All groups share one centre, and each spreads out both ways along 13 directions, with some noise.
(in the rows, 100 means zero)
Some rows, each with its group after it:
[103 110 113 111 77 94 105 117 94 68 98 55 77 99 75 123 86 80 120] -> Kefe
[107 76 109 97 116 111 113 87 115 94 79 69 130 123 82 145 114 100 102] -> kof
[69 129 98 106 94 132 85 69 90 88 120 102 79 99 119 100 107 120 97] -> zugu
[89 46 106 102 120 80 104 68 73 109 91 74 72 96 80 92 155 125 134] -> Rul
[115 55 108 105 87 113 98 155 119 88 113 100 102 82 123 139 91 88 116] -> kof
[138 108 83 79 77 94 95 93 87 118 125 107 104 96 111 110 101 130 59] -> nadiz
[67 81 59 96 67 115 136 86 108 88 98 76 108 92 158 80 123 118 103] -> sini
[74 135 103 124 114 122 92 88 111 92 117 122 105 92 108 80 78 87 91] -> Rul
[104 117 67 89 94 92 86 84 103 59 99 67 114 96 107 96 88 97 72] -> zugu
[132 108 111 107 88 104 96 140 133 90 140 81 121 119 119 121 127 84 98] -> Rul
[100 66 94 92 64 130 97 114 89 101 122 144 92 82 89 135 72 119 129] -> Kefe
[125 137 80 106 88 127 84 130 116 93 106 88 148 84 87 93 45 105 100] -> zugu
[81 90 104 102 88 123 84 90 110 78 114 98 50 94 123 152 104 103 119] -> zugu
[86 105 97 98 96 113 86 109 89 55 92 120 123 110 105 112 78 66 97] -> Kefe
[95 75 127 102 102 117 119 112 78 111 92 92 83 67 102 109 121 119 130] -> kof
[119 119 65 106 123 123 92 106 85 138 92 103 130 95 77 126 84 88 82] -> zugu
[79 71 107 97 90 118 102 90 119 105 102 71 126 104 99 117 82 63 117] -> nadiz
[92 126 90 98 98 89 91 78 113 50 117 96 110 130 126 89 101 86 71] -> zugu
[108 62 82 105 142 95 117 91 106 86 107 140 126 81 89 146 90 75 109] -> sini
[116 102 95 110 104 60 93 102 99 87 63 57 112 120 117 94 110 122 107] -> nadiz
[111 66 128 91 102 117 102 113 119 66 101 112 137 114 118 154 108 89 114] -> sini
[82 97 78 101 88 122 90 96 75 90 88 48 82 75 114 86 97 126 100] -> sini
[103 112 75 98 135 125 119 138 112 123 100 123 50 77 91 100 140 93 77] -> nadiz
[77 117 97 83 84 118 86 60 89 136 136 111 104 82 133 102 101 84 81] -> Kefe
[96 65 113 105 82 75 80 105 74 116 88 90 129 115 115 72 87 101 120] -> Rul
[112 82 116 106 99 107 81 115 91 73 99 108 110 117 103 136 102 123 107] -> Kefe
[103 115 99 108 79 85 112 127 111 104 100 67 92 102 166 82 131 112 85] -> Rul
[117 136 89 97 100 85 91 126 66 67 77 111 123 68 101 105 95 79 104] -> kof
[105 75 152 146 137 85 73 81 57 117 142 90 136 88 86 81 105 117 119] -> Kefe
[74 98 51 135 71 115 118 128 63 87 100 117 104 48 134 83 70 108 135] -> sini
[116 93 103 97 108 71 113 87 86 121 113 56 84 86 108 91 160 115 99] -> Kefe
[111 127 86 92 103 155 94 113 105 118 90 85 139 70 77 87 115 129 121] -> kof
[115 116 134 111 99 101 68 107 97 98 134 86 86 101 116 145 130 103 112] -> Kefe
[130 120 104 135 105 73 101 131 75 105 88 86 92 89 94 126 123 122 129] -> sini
[119 67 74 61 88 102 116 82 90 65 108 96 149 80 91 109 80 94 73] -> nadiz
[71 120 99 99 84 137 130 72 97 70 70 93 129 104 86 105 72 116 116] -> zugu
[67 90 164 122 97 99 114 66 83 87 102 105 78 109 95 107 90 112 120] -> kof
[81 104 127 113 78 114 127 103 120 98 119 107 124 94 144 56 79 117 100] -> kof
[102 67 126 100 107 82 87 71 77 116 135 109 103 119 85 100 107 89 98] -> zugu
[87 82 142 140 126 80 102 91 91 134 116 104 100 118 86 88 121 77 128] -> zugu
[123 76 116 129 138 67 103 111 92 121 72 67 120 137 71 89 94 121 82] -> Kefe
[115 115 87 70 51 112 86 91 123 105 102 81 107 88 95 120 57 109 114] -> zugu
[94 85 107 90 91 147 88 113 112 111 117 97 76 48 123 115 74 119 100] -> Rul
[88 109 94 114 67 97 107 120 72 41 70 92 76 104 128 109 122 129 136] -> sini
[94 114 76 77 88 111 105 103 87 69 54 83 88 108 121 104 112 138 80] -> Kefe
[91 85 108 135 143 92 105 108 83 95 96 102 73 107 95 108 154 109 104] -> zugu
[95 96 81 74 79 147 101 106 97 108 119 139 124 61 141 102 90 111 87] -> Kefe
[135 123 91 77 104 56 104 91 80 140 96 143 80 81 114 120 138 95 81] -> nadiz
[81 111 100 122 114 114 106 95 122 94 141 101 110 91 127 67 154 93 100] -> Rul
[114 121 79 102 125 94 98 145 90 122 63 136 64 86 86 104 114 91 101] -> nadiz
[92 130 79 96 88 104 122 82 46 42 105 144 132 71 90 93 118 100 101] -> Rul
[102 104 99 76 88 122 128 106 94 89 96 174 116 60 117 85 78 122 89] -> kof
[107 91 77 91 129 108 77 99 76 103 98 91 114 69 88 89 81 87 69] -> sini
[122 68 73 106 107 89 80 109 106 122 133 82 62 115 113 138 128 102 83] -> kof
[121 95 118 102 91 81 59 116 81 102 98 90 96 107 69 108 66 108 122] -> Rul
[98 156 105 114 99 124 110 84 70 90 146 101 102 68 81 114 111 84 88] -> Rul
[100 53 90 108 127 91 93 103 85 83 106 111 58 95 99 144 127 98 111] -> kof
[65 114 91 114 116 133 91 86 99 99 119 138 112 73 144 72 102 103 90] -> nadiz
[105 89 76 114 141 96 124 71 84 86 99 89 92 107 80 102 123 142 62] -> kof
[104 89 90 91 130 83 84 84 80 76 75 119 106 131 124 116 137 110 74] -> Kefe
[96 87 89 90 105 115 120 101 110 78 103 76 132 77 125 95 111 96 85] -> nadiz
[111 127 78 79 97 93 106 112 99 103 89 102 98 96 129 98 124 84 67] -> Kefe
[108 89 86 96 93 155 104 133 120 108 123 99 109 53 150 105 111 134 95] -> zugu
[79 79 100 80 130 124 109 73 133 84 108 136 93 103 100 98 128 110 96] -> sini
[77 75 117 123 116 121 90 102 98 90 115 110 100 92 132 115 93 99 112] -> nadiz
[92 83 96 111 109 72 163 82 107 78 104 128 121 83 88 83 105 104 126] -> sini
[96 79 100 81 45 136 107 94 96 131 137 91 92 60 120 123 95 114 117] -> Kefe
[96 124 93 83 114 151 69 71 128 113 133 120 137 88 106 104 82 99 78] -> sini
[124 119 72 93 122 97 92 105 149 86 116 105 120 117 95 84 125 100 89] -> Rul
[90 79 126 93 76 89 114 65 96 124 97 92 98 110 97 105 103 97 126] -> zugu
[74 101 138 137 113 111 102 90 83 90 106 116 95 94 123 122 101 99 110] -> kof
[143 126 119 101 130 91 87 130 83 85 96 153 123 89 71 119 105 98 98] -> sini
[111 88 83 87 72 90 100 93 67 121 127 98 112 75 124 96 136 99 99] -> Kefe
[113 111 108 108 149 78 98 69 95 82 100 114 124 102 70 131 116 91 106] -> sini
[119 86 116 91 90 120 102 107 110 76 132 74 150 90 98 141 70 73 69] -> nadiz
[115 70 82 89 128 49 103 84 77 95 98 105 106 98 87 106 119 60 81] -> zugu
[128 85 87 110 105 70 103 99 97 118 117 74 102 127 107 73 134 129 77] -> nadiz
[111 74 81 81 106 122 141 91 65 93 117 124 123 57 67 119 143 114 121] -> Rul
[68 91 94 105 97 120 67 90 108 85 118 76 94 89 119 109 121 68 142] -> kof
[84 112 90 91 72 155 104 95 95 78 112 74 112 58 132 86 84 140 96] -> zugu
[88 79 124 98 102 115 138 74 93 124 123 111 74 46 70 90 81 122 112] -> sini
[97 83 86 98 111 85 139 95 90 87 98 141 95 70 82 87 99 101 106] -> sini
[85 96 156 121 103 110 103 107 116 79 94 118 114 120 72 91 80 99 137] -> kof
[90 88 111 115 126 113 102 94 82 79 118 141 120 87 65 102 100 85 124] -> Rul
[108 135 113 106 83 112 118 110 102 123 114 77 56 76 135 127 122 114 70] -> Rul
[78 89 82 86 101 115 104 76 85 137 117 129 108 83 91 82 109 62 97] -> nadiz
[101 75 103 106 129 91 108 110 95 102 122 78 120 70 91 66 133 89 114] -> Rul
[98 58 99 89 102 93 107 48 99 62 147 91 132 115 96 108 106 99 79] -> nadiz
[106 34 96 92 98 121 125 102 119 95 146 112 107 101 79 110 125 121 104] -> nadiz
[93 106 137 111 104 89 125 91 90 114 79 72 100 106 105 97 133 114 119] -> kof

New rows, each followed by its group:
[109 127 102 74 86 97 85 78 102 90 76 84 123 125 74 128 99 79 110] -> kof
[103 121 116 125 106 120 105 124 90 118 86 109 90 92 82 117 102 114 126] -> zugu
[88 68 86 88 128 94 110 71 89 135 118 78 87 70 69 53 88 91 60] -> sini
[101 91 93 87 89 82 97 109 77 111 112 136 100 106 104 79 96 73 72] -> sini
[119 127 123 94 67 100 98 122 109 117 97 98 143 101 131 103 82 81 102] -> kof
[100 139 89 113 84 103 140 119 99 80 93 132 142 122 140 112 109 96 77] -> Rul
[99 141 97 126 126 71 94 94 70 113 87 140 85 113 69 103 104 73 99] -> zugu
[101 93 118 87 58 94 111 104 78 117 108 79 82 91 117 87 116 112 94] -> sini
[120 70 106 82 94 60 117 84 118 156 118 95 115 119 111 74 140 102 92] -> zugu
[104 87 99 112 113 92 89 99 95 73 109 121 137 111 106 128 101 66 108] -> sini
[67 117 113 134 120 129 126 110 115 56 80 91 137 126 109 104 97 93 113] -> zugu
[109 134 92 106 105 82 130 79 111 47 84 108 94 109 81 105 121 137 124] -> sini
[118 48 96 68 89 103 120 97 99 105 94 69 92 88 68 102 104 120 94] -> kof
[103 86 53 103 93 119 80 131 93 93 110 146 150 95 148 106 70 59 86] -> sini
[104 49 102 79 85 113 95 140 97 95 107 116 119 100 130 106 98 72 79] -> sini
[101 101 125 106 130 48 110 67 77 82 100 97 96 102 76 120 141 69 112] -> nadiz
[86 82 101 74 70 151 71 71 109 121 129 83 111 96 80 126 83 85 117] -> kof
[90 53 118 65 72 165 111 88 106 122 101 79 98 69 85 133 105 131 128] -> kof
[63 96 117 118 100 114 72 87 98 89 120 91 98 95 91 79 101 66 150] -> kof
[120 110 92 93 79 109 108 147 101 75 86 132 125 101 134 110 118 112 112] -> sini
[72 84 117 118 145 83 92 77 97 69 104 84 82 99 89 103 92 67 87] -> Rul
[63 130 77 139 145 110 101 87 97 62 91 99 114 127 117 114 112 55 82] -> zugu
[122 129 45 73 105 108 79 98 113 77 88 108 123 99 108 123 119 76 100] -> kof
[91 82 88 80 81 153 78 89 107 112 128 89 112 73 81 91 88 102 116] -> kof
[120 92 109 121 147 58 101 124 76 91 68 105 117 118 82 86 111 90 80] -> Kefe
[116 120 110 122 137 74 80 86 96 65 117 93 104 109 97 99 149 112 113] -> Kefe
[116 101 126 120 101 96 96 135 117 69 131 80 105 113 114 114 118 77 105] -> Rul
[116 106 70 115 124 69 88 109 99 90 115 109 96 112 95 86 109 90 82] -> kof
[89 99 111 106 99 94 110 118 105 77 100 103 66 76 127 96 126 104 123] -> zugu
[111 114 92 98 129 95 116 113 124 101 111 69 78 70 130 103 118 81 51] -> Rul
[117 121 80 95 121 82 87 95 83 68 100 152 89 101 92 105 127 110 105] -> Kefe
[92 108 104 115 105 76 84 106 77 47 112 100 155 110 102 54 90 68 107] -> Rul
[92 83 102 84 111 119 112 86 109 118 109 77 96 81 104 82 121 117 89] -> sini
[94 84 80 107 110 97 100 112 80 98 102 135 93 91 125 90 123 86 101] -> sini
[104 80 82 98 105 121 78 103 123 74 123 55 123 87 110 91 84 110 98] -> zugu
[100 78 111 113 107 83 85 90 149 57 112 68 95 152 91 100 113 110 125] -> zugu
[103 61 116 109 143 123 111 114 112 124 118 128 128 68 98 112 105 87 102] -> sini
[100 103 104 115 113 114 107 116 82 77 77 110 96 77 75 114 91 116 126] -> zugu
[110 90 86 75 117 108 57 99 85 98 94 105 88 112 117 131 131 88 71] -> sini
[84 88 106 98 92 99 103 97 143 81 105 96 63 97 125 86 119 123 144] -> zugu
[100 116 123 134 118 107 88 96 130 93 139 66 117 114 103 89 118 108 127] -> Kefe
[117 100 87 88 108 104 118 104 91 112 77 70 135 85 118 119 132 96 90] -> kof
[93 98 127 119 140 107 123 83 58 93 86 113 109 89 84 132 108 120 88] -> kof
[113 115 84 113 106 77 83 111 112 92 120 109 96 117 104 93 94 90 90] -> kof
[89 79 106 103 97 123 86 80 113 85 108 129 87 116 81 144 63 108 118] -> Kefe
[71 99 98 120 112 145 107 93 120 88 97 101 89 98 109 117 109 118 126] -> zugu
[104 116 114 104 102 129 109 71 67 147 117 117 149 124 76 88 106 123 64] -> zugu
[132 123 110 80 63 102 80 128 92 88 102 96 103 100 86 116 71 111 80] -> sini
[73 76 108 93 108 112 124 88 63 85 97 137 100 56 119 80 129 104 114] -> sini
[105 108 134 83 103 129 81 90 119 107 122 91 88 100 67 102 85 116 84] -> sini
[88 93 105 126 110 107 110 86 94 68 86 102 100 128 72 117 108 126 137] -> Rul
[76 122 92 124 126 133 117 74 114 68 92 80 121 103 109 87 118 139 110] -> kof
[69 164 73 84 85 124 112 78 113 93 100 91 75 72 118 74 100 95 84] -> Kefe
[124 124 72 98 89 86 87 108 125 132 91 99 95 142 99 83 113 123 102] -> nadiz
[122 108 96 103 113 82 116 85 93 98 84 77 84 117 87 120 122 142 78] -> kof
[95 92 103 113 97 93 115 89 94 83 80 40 103 101 67 91 66 111 101] -> Kefe
[109 119 95 95 103 126 81 94 95 105 120 97 146 80 108 109 79 92 86] -> sini
[114 82 78 73 104 85 113 60 106 56 126 103 122 110 85 115 113 100 71] -> nadiz
[112 94 116 110 92 113 122 137 93 77 127 91 129 73 115 101 129 86 109] -> Rul
[129 100 89 107 112 86 131 138 108 114 81 119 113 107 115 118 108 99 75] -> Rul
[108 84 80 81 93 137 101 94 136 92 116 106 102 109 81 104 89 139 90] -> kof
[112 105 106 113 117 86 110 118 105 97 71 95 77 109 74 106 91 114 97] -> Kefe
[90 123 104 118 120 93 89 88 126 53 117 115 101 148 101 91 111 100 98] -> zugu
[114 114 103 72 103 91 130 98 102 73 62 126 127 98 67 80 94 112 100] -> kof
[110 84 109 88 121 90 138 84 93 101 80 134 68 101 64 89 129 150 95] -> kof
[125 78 133 95 87 80 104 122 97 75 126 109 98 114 114 103 118 107 81] -> zugu
[85 96 74 88 91 126 107 103 122 55 103 89 88 67 142 92 109 131 107] -> zugu
[102 91 80 97 138 98 114 68 87 73 92 122 106 65 71 117 91 102 101] -> sini
[72 76 96 69 66 98 89 38 90 155 139 97 63 73 129 93 116 99 111] -> zugu
[115 124 61 107 119 85 79 105 98 124 99 96 113 94 86 120 76 61 86] -> zugu
[96 91 117 119 83 101 75 77 105 114 135 69 114 130 106 113 104 104 113] -> Kefe
[106 52 100 114 109 107 93 97 78 103 138 113 78 92 112 157 94 96 77] -> kof
[102 81 81 81 91 126 119 80 87 144 92 79 134 70 92 103 90 105 90] -> zugu
[92 87 126 107 112 133 65 122 60 82 101 101 80 73 105 129 99 105 114] -> sini
[77 65 89 79 86 131 122 67 98 125 92 96 100 86 130 135 117 101 100] -> zugu
[111 112 106 71 44 116 121 107 88 138 97 97 106 59 124 96 85 128 105] -> zugu
[112 69 97 95 105 120 108 82 116 147 142 106 124 71 120 108 107 128 94] -> Kefe
[123 110 93 73 61 104 92 113 76 82 137 97 132 71 110 102 100 84 87] -> Rul
[92 135 88 107 90 102 79 95 106 75 115 107 74 95 116 99 98 105 102] -> zugu
